The rows come from 4 hidden closed curves, with some noise, and rows from the same curve form a group. Each curve winds through 8 dimensions. The rows are also pushed far along 5 directions, which tell nothing about the answers.
Some rows, each with its group after it:
[-51  22 -14   7   4 -55  27  -2  -4  50   4 -41   9  27  55 -33  42 -53
 -13 -13 -24  -6 -26  -1 -32]
(0)
[-24  15 -17 -17 -17  30 -34   2  25  23  -4  22 -17  -2 -17  39  -5  10
  31   5  30  -9 -26 -11   6]
(3)
[-70  37 -23   2 -18   4   6 -17   1  42 -46 -18  15  40  14   4  19 -23
  46  -4  -3 -22 -10  14 -11]
(0)
[ -4 -15  -5  -2  -5 -38 -10  -9 -18  15  52  -5  59 -31  -7 -16 -38  28
   5 -29  29  28 -29 -45  -5]
(1)
[ 15 -24  29 -23 -34 -36  25  10 -48   9  16 -53   6   9 -14 -35 -12 -12
 -17   4 -26  20  64  14 -28]
(3)
[-10 -15  21  35 -46  15   2   6 -53 -22  -1 -30  56   0  -1 -41 -18   6
  24 -42 -33 -29  78   8   3]
(2)
[ 32  33 -14  -1  -8  -9  -8 -54   7  -1  24  20  22 -45  -5 -16 -27  26
  -4  -3  41  -9 -42 -22  15]
(3)
[-47  79 -41 -39   8 -33   7 -40  10  -5 -25  -4   9   9  11  -9  14  -9
  18  40  20 -13 -23  14  -3]
(3)
[ 44  -9  10   3   4  14 -45 -18   9 -14  22  46 -19 -53 -11  44 -24  28
   6  -4  67  15 -28 -23  16]
(2)
[ 26  31 -24 -25  15   4 -27 -32  16   0  41   9 -51 -23  24  -5  11  -2
 -30  15  35   5 -52 -32  14]
(1)
[ 56  37 -26 -17 -24  50 -50 -51 -22 -33   9  31 -12 -32  -2  31 -21  25
  16   3  48   4   2 -12  17]
(1)
[ 42 -39  37  16  23  15  22  29  32 -18 -10  12 -55   0  -7   0   5  -8
 -32  30 -29  -7   8  23   2]
(1)
[-14  26  -5 -11  50 -60  52  -7   5 -14 -14 -19   5  20  41 -40  27 -24
 -29  41 -31   9 -20  19 -20]
(1)
[-50  25  -5 -17 -34 -40  20  -7 -26  34   4 -55  29  25   0 -53   8 -19
   6   6 -21  -7  27   5 -28]
(2)
[-14  -9  -4 -16  26 -42  14  16  24  39  29  -3  -1   5  22   7  18 -20
 -24   1  13  18 -63 -19 -28]
(2)
[ -2  69 -16  -5  22 -21  10 -46  -6 -23 -56  10 -22  10  21  -4  24  -9
   4  67   6  11  -1  27 -10]
(0)
[-28   7  -4  24  -6 -66   2  11 -26  34  42 -29   6 -20  36 -31  18 -33
 -29  -6  -2   5 -19 -36 -22]
(3)
[-20 -23  -7   3 -14  -1 -20  38  -8  12  41   9  43 -13 -21  11 -27  24
  14  -8   8  14 -16 -42 -14]
(0)
[-54  46 -39  -4   1 -15 -32 -24  -4  43  -2   9  26   6   7  23  22   5
  19   0  49  21 -47 -33 -14]
(2)
[-54  47 -12 -26   6 -28  -2 -13  13  29 -60   4  -4  28  74  22  45 -39
  41 -20 -15  -6 -12  41 -12]
(1)
[-60  -8  -6   5  -7  -8   5  40 -19  20   5 -36   3  38   6  -8  27 -27
   2   6 -20   0  22  -9 -22]
(2)
[ 18  38 -31  12   6   2 -31 -47 -21 -18  15  14  -8 -31  -1  12   7  10
 -17  -1  51  10 -12 -25  24]
(3)
[-19   0  11 -26 -46 -10 -12  -4   0  22 -22 -18  27   8 -11 -19   2   1
  28 -52 -27  -2  54  34  -3]
(3)
[ 19  26 -17   8 -32 -13 -19 -16 -37  30  48 -15  25 -14  14 -34  -1   4
 -22   9   5  21 -18 -47 -34]
(1)
[  9  19  -5  -5  11 -52  21 -19 -23  18   8 -11  40   3  19 -16   9  -1
 -19  13   6  35 -23  -8 -39]
(2)
[ -5  12  -4 -32 -45  66 -27  -8  16   3 -35  20 -28   4 -28  52 -20   7
  59   0  23 -35  17  27  17]
(3)
[ 38 -33  13  10  -6  -5   2  -7  -7 -21  48 -42 -43 -10 -22 -51 -12 -18
 -46   9 -14   2  34 -12   7]
(0)
[ 16  17   8 -21   5  27   5  -5  11 -60 -59  10 -61   9  -2  29  12 -21
  15  35 -13 -26  61  66  23]
(3)
[ 27 -28  -5  -7 -21  46  -8  19   5  22  43  12   5  -2   6  30 -24   3
   6 -23   9 -12 -41 -30 -10]
(1)
[-30  69 -39 -10  29 -41 -28 -47  14  -1 -13  18   6 -13  51  -3  41 -10
   0 -13  27  12 -38  -3  10]
(1)
[-17 -12  18 -15  18  28  22   6  25 -33 -71 -11 -30  48 -46  -4  14   4
   9  22 -35  -1  68  63  19]
(2)
[ 32 -42   2  27   7  16  -6  20 -20 -14  48  12  33 -16 -39   9 -32  32
 -22   6  20  30 -11 -47 -10]
(1)
[ 37 -24  19  -2  11 -38 -17 -12 -30 -12  53 -10 -41 -47 -11  -2 -18   6
 -38  23  52  36   1 -35  11]
(1)
[ -7 -99  21  38   1  24  30  75 -20  40  25   8  78  21 -32  53 -46  23
  22 -35  -9  22 -34 -39 -33]
(3)
[-23  18 -33  -7  -5  36 -24 -18  25 -20   5  24  13 -12 -20  29 -25  17
  41  -5  39 -33 -29 -13  30]
(0)
[ 20 -60   4   8  45  43  -3  28  34 -13  24  19  -4  14 -79  13 -17  50
 -34  13  13  37 -18 -32  18]
(2)
[ 35  44  -8 -16 -11  12 -38 -53   0 -39 -37  22 -16 -22 -12   8   9  18
   8  -5  21  10  43  32  25]
(3)
[ 33 -59  29  -7  32 -11  15  30  30  -7  28  25  -5 -24 -35  23 -39  27
 -13  16  19  21 -33 -14   2]
(3)
[ 15 -12   9   6  78 -15  29   5  12 -14 -13  36 -16   0 -20  31  -1  33
 -32  63  35  45 -58 -14   5]
(0)
[ 34  25  -6  -2 -14  -9 -24 -30 -19 -36  24  -6 -47 -41  17  -7   4 -24
 -24   8  24 -17  27   1  23]
(3)
[ 18  -3 -11  -4 -24  -8 -11 -22 -57  28  48 -13  26 -15  25  35  -5 -12
  -6 -42  62  13 -22 -35 -18]
(2)
[ -4 -32 -12  25  14  23   2  43 -14   1  21   6  15  15 -17  29  -2   5
 -12   9  -2  21 -17 -33 -15]
(3)
[ 36 -44  -7  27  84  35  23  -7  62 -23  -6  21 -49  26 -33  20   2   4
 -39  40  10  23 -62  -9  12]
(0)
[ 34   8   4 -13 -25  44  17 -33  -4 -26 -12  -2   1  -1 -10  -5 -30  11
  20  -5  -1 -40  19  26  19]
(1)
[ -5 -35  14 -15   6   4  55  39   7  -6 -10 -29  25  49 -10 -15  -2 -16
  -6   7 -57  -7  25  34 -27]
(2)
[ 14 -20   8 -12 -17  28  30  16 -19 -14  -5 -36  22  44 -17 -46 -13   7
  -5   3 -69   2  54  18 -13]
(1)
[-22 -20 -10  -1 -41  41 -16  12 -34 -16  15 -25  44  12 -25  -3  -8   9
  21 -72 -11 -25  65   1  27]
(0)
[ -3  60 -44   7  -4  33 -39 -35   0   3 -17  46  -5 -16  19  54  10   3
  27  13  54 -11 -50 -16   5]
(3)
[-10   0   2  -3  -8  45 -22   8  38 -32 -42  26  -9   1  -4  19  10   3
  34 -44 -23 -37  38  42  38]
(0)
[-52  44 -21  -7   5  14  36  -6   0  14 -53   2  47  44  19   3  21   0
  29  -8 -20 -31 -13  28   1]
(0)
[  7   5  30  30  28 -68 -10 -14 -14  -3   9   0 -19 -41  28 -35  20  -2
 -35  11  20  30   0 -14   1]
(2)
[-29   9  13  -6  23  24  34  13  46  -1 -77  18 -20  38  20  18  31 -13
  24  -7 -40 -39   3  63  18]
(0)
[-70 -72  13  38  25  10  51  69 -16  19  -3 -20  86  56 -19  11 -10  11
  22 -40 -27  -2  -3 -16 -12]
(2)
[ -4 -36  -7  24  14 -11 -22  14  24  30  39  12  18 -12 -19   7 -19  14
   0  -2  19  35 -55 -53 -18]
(0)
[ 21 -11  -1  16  22   9  12 -17  -1   5  10   7  21   1  -6  -2   0  20
 -23 -21  17  13 -28 -16  10]
(1)
[-14 -11 -14   7  36  11  31   4   4  19  -4  -6  22  40   9   1  20   0
 -18 -20  -8   8 -38  -8  -2]
(1)
[-12  16  -9 -14 -11  23  -2  11  22  21 -12 -12 -33  32  -2  -8  30 -18
 -10  16 -24  -8   5  12 -15]
(2)
[ -5 -13  31  -4  40 -46  39  43  -8   9  -6   4  -2   6   7 -10  14  12
 -38  51 -24  31 -13  -2 -23]
(0)
[  0  15  26  11  43 -18  23   1  54  -1 -54  22 -37  12  16 -26  35  -1
 -18  38 -35   0 -15  39  -2]
(2)
[-79 -52 -17  14  22  27  38  57   6  57  -2 -22  38  72  -2  46  16 -23
  21 -45 -11  -9 -44 -17 -14]
(0)
[  4  12  -3  14 -20  -1 -33 -12   0  13 -12  -1   0  -1  22 -10  29 -13
  -1 -43 -18  10  25   8  -3]
(0)
[ 50 -18  14 -28   8  44  13  11  46 -13  -6  14 -41  11 -35  -1  -8  17
 -22  28 -23  -4   0  22   3]
(3)
[-29   6  15  38 -19 -15   5  10 -36  16  -4 -15  28  -1  44 -18  13 -17
  17 -23 -10 -23  15  -5 -13]
(2)
[-65 -28  -8  27  12  21  20  63  24  52  -5   5  24  46   8  34  23 -19
  16 -13 -17 -17 -49 -19 -26]
(1)

New rows, each followed by its group:
[ 11   7  -9  -8  46  33 -18 -19  55 -44 -27  43 -35  -7  -7  25  10  18
   2  -9  18  -8 -17  18  51]
(1)
[-16  33 -11  12  64 -36 -12 -18  12 -15 -28  18 -55  -4  14  11  50  -6
 -36  49  33  38 -22  -2  11]
(1)
[ -4 -32   3 -16 -29  59  37   6  -9  25  -1 -14  35  37 -28  31 -35   6
  35 -24   9 -36 -10   7  -6]
(2)
[ -7 -58  10   0  63  -4   5  37  32 -15  26   5 -40   0 -60  15  -4  25
 -42  28  24  36 -18 -26  26]
(3)
[ -6  45 -13   6  47 -46  28 -26  31  -6 -19  11   2  -4  11 -41  19   6
 -29  49  -9   5 -45   5  -2]
(3)
[ 30 -31   3  24 -33  64 -18   3 -12   3  20  15  54  -2 -29   9 -30  37
  18 -56   4  -8   9 -21   9]
(2)
[ 32 -56  56  43   6 -15   4  26 -21 -25  18 -14 -13 -22  -8 -39  -8  12
 -33  -5 -21  13  53  -4   9]
(2)
[ -4 -11 -22   3 -24 -17   2 -12 -52  27  68 -23  72 -15 -32  -9 -44  29
  -5 -16  45  21 -30 -65 -15]
(3)
[  6 -36  13  31 -27 -17  21  20 -45  -3  40 -31  48 -10 -27 -39 -42  11
  -7   5 -23   2  28 -28 -13]
(3)
[-36  14   1  14  32 -82  19  15  -2  23 -23  -8  49  16  14 -39  29  -1
 -16  20 -39  52  -6   1 -41]
(3)
[-15 -27 -19 -14  11 -20  -8  14 -21   9  46 -14  41   7 -22  15  -1   9
 -19 -32  27  40  -8 -35  -8]
(3)
[-40   2 -22  25 -14  30   4  16 -21  -6 -11 -13  25  26  -1  10   6 -16
  22 -19 -19 -32  22   1   7]
(3)
[-32  32 -35   1  10  51 -22  -7  57   1 -27  38 -13  11  -4  29  18   6
  25 -10  10 -37 -39   3  30]
(3)
[-32  27  -7  14 -12  22   6 -12  15 -15 -58  16  37  13  -7   4  -3   8
  48  -4 -14 -35  19  36  10]
(1)
[  6   5  -1 -18  60 -58  13  -3 -11   3   5 -12 -39  14  48  -5  44 -24
 -51  19   0  55 -22  -3 -15]
(1)
[ 43 -37  22 -18  47 -26   7  23  18 -40  14  -2 -36   0 -32 -17  14  10
 -64  26 -21  53  33  12   2]
(3)
[ -4  27 -38 -18  27   9  -7 -25  30  25  35  12 -16   1  -7  11  15   4
 -30  11  52   5 -81 -40   4]
(2)
[ 19 -47  26  18  84 -27  53  22   1 -32  13   8 -13   3 -27   2 -14  23
 -51  70  24  37 -38 -20  -2]
(2)
[-30  46 -34   3 -33  20 -39  -8   8  24 -18  38  40 -12  12  39 -10  10
  61  -2  20 -14 -34 -13 -16]
(3)
[ 68  22  -8  -5 -40  42 -60 -38   1   3  21  33  -7 -40  12   5 -12  24
   5 -30  18   9  -6 -18   5]
(1)
[ 39 -63  24  24 -16  47   6  35  -6   2   1  23  29   0 -26  41 -38  21
  18 -27 -12   0   6  -1  -5]
(3)
[ 59  57 -16  -9 -46  53 -52 -50   3 -16  -9  29 -26 -28  11 -10   1  14
  12   4   3 -16  14   7   8]
(1)
[ 22 -21  33   3  48 -80  19  -2  11 -10  50 -18 -52 -42   4 -47   4  -8
 -70  36  26  23 -23 -21   9]
(2)
[ 29  30  12 -20  -1  -1  -4 -47  19 -49 -13  17 -41 -43  -5  -4 -22   5
  12  28  35 -38  11  30  35]
(2)
[ 29 -16   1   2  36  57  13  20  51 -28 -35  40 -32  21 -12  37  10   7
  -7  15 -20 -12 -15  28  17]
(3)
[ 66  23   3 -26  30 -30 -13 -54  31 -28  21  25 -46 -50  -6  -9  -3  14
 -44  26  50  23 -29   0  19]
(2)
[-20   1  -6 -16  -4  44   8  -6  10  10  -6  -3 -36  18 -14  33  -4  -9
  17  13  35 -37 -21   2  16]
(2)
[  2 -47  12   7 -30  16  -7  15  -5   9  26 -16  45  -5 -34 -11 -22  17
   6 -76 -12  -6  33  -7  18]
(3)
[ 21 -20  34   8 -50 -45 -11  23 -24  29  37 -29  18 -23  24 -53  -1 -16
 -15 -22 -42  16  39  -7 -41]
(2)
[ -2  -3  -6 -21 -26  36 -31   5 -20 -23 -20  -6  13  19 -11   8  -6  11
  33 -27 -25  16  66  16   4]
(1)
[ 40 -38  31  -7 -11 -15 -27   2 -24  -7  15  -4  -2 -21 -19 -11 -23  29
  -5 -12  -3  54  42  -9  -2]
(1)
[-24   2   2   6  44 -32  13   2  23  42  -4  29 -20 -10  32  48  15 -13
   1  15  52   8 -90 -18  -9]
(1)
[ 42  49  -2   0 -20 -31 -30 -27 -15  -1   4  -8 -16 -17  40 -62  32  -8
 -36  13 -39  32  29   2 -27]
(1)
[ -8 -21   3 -16 -16 -33   2  26 -57  11  15 -42  46  31  13 -28   0  -3
  -1 -14 -47  57  50  -7 -44]
(1)
[-16 -11   7  24  57  -1  32  18  26  -4 -24 -10 -29  38 -16 -28  41  -1
 -49  32 -31  18  -2   6   5]
(1)
[ -1 -48  13  13  -6  21  34  37 -15 -11 -12 -24  40  36 -14  -4  -2  -9
   1 -45 -55  -8  53  27  -3]
(3)
[ 21  56   1   5 -42  37 -52 -42  22 -29 -36  13 -65 -28  10 -20  27 -14
   9  -6  -8 -46  59  40  36]
(1)
[ 82 -41  40  26  -7   9 -18  12   2 -12  24  16 -18 -33 -30 -24 -20  31
 -39  13 -17  34  25 -14  -9]
(1)
[ 24   6 -11  15 -18  16 -53 -16 -25  -6  45   7 -10 -34  -4   3   0  14
 -15 -13  45  16   3 -44   8]
(2)
[ 18 -39   4  -8  -4  45  12   5 -21 -20  16   1   9   7 -16  52 -25   0
  15 -23  36 -17   5   0  11]
(2)
[-25 -24  12 -15  22 -17   9  19   1  15 -10  -6 -15  16  18  28   8 -14
  10 -10   4  13  -9   8  -1]
(1)
[-10  38 -20 -28  31  19   8  -6  39 -18 -25   0 -63  31  28 -11  37 -23
 -12  38 -29 -17 -14  25  13]
(1)
[ 66  -3   4  -2  41 -15 -14 -12  25 -45  35  11 -61 -33 -11 -28  18   7
 -79  23   4  30   4  -9  21]
(3)
[ 48 -11   7  11   7   9 -48 -15 -11 -22  59   8 -61 -50 -23  -2  -2  18
 -50  18  58  25  -2 -49  25]
(2)
[-24 -17  16 -23   9 -28  38  32  -9  15 -18 -31 -13  39 -12  -7  12 -17
 -12  39 -28  21  22  19 -29]
(3)
[-36  67 -22   7 -41 -14 -29 -51 -26   1 -28 -10   4 -20  26  -7  15 -21
  37 -23  21 -36  29  17  21]
(3)
[-24 -11   6  -5 -57  18  -6   3   0  35   5   6  59  -9  -4  13 -43  11
  67 -47   9 -37 -10  -3 -10]
(2)
[ 19  18  11  -7  42 -44  27   6  35  21  -8   2 -49   9  20 -31  38 -14
 -56  60 -25  29 -38   7 -27]
(3)
[-12  60 -27  -3 -83  16 -65 -48 -15  42  -2   8  40 -29  13  -8  -3   9
  49 -63  18 -22  12  -8   0]
(3)
[ -6 -19 -18 -15   9  34   4  22  -1 -20  19   3   8  20   4  35  -9  -8
  12 -11   5 -10 -13 -10   3]
(1)
[ 49  27  25  -9 -47  27  10 -33 -31 -35 -24 -22 -46  -7  22 -24   1 -27
   2  16 -17 -47  74  50   5]
(2)
[-27 -13   0   6   2  -7  50  26 -13 -12 -27 -32  46  50  -7 -26  -8 -17
  16  21 -63  -5  33  27 -33]
(0)
[-12  16  -4 -21   7  18  31  17  13  -8 -32  -9 -35  38  -7   1  12 -18
  -1  64 -29 -16   8  28 -14]
(3)
[ 52   1  26  16  19 -41 -11 -23 -29 -12   2  -5 -36 -24  14 -20  24  -4
 -53  14   7  49  27   0  -4]
(1)
[-42  42 -28 -26   1   6  -6   3  27  21 -11   5 -14  21  36   7  19 -19
  28  19 -11 -19 -40   2 -12]
(1)
[-16  37 -24 -13 -38  15 -15 -24 -25  57  -8  -1  21  17  37  40  22 -23
  28 -30  31  -5 -30  -7 -31]
(2)
[-58 -37 -13   9 -13  26  41  46 -17  47  19 -27  63  51 -20  14 -21   0
  26 -12 -11 -18 -32 -31 -26]
(1)
[ 33  53 -14  10 -15  13 -58 -49 -10 -27   8  18 -36 -40  12  -9  20   7
 -14   7  40   3  15 -12  19]
(2)
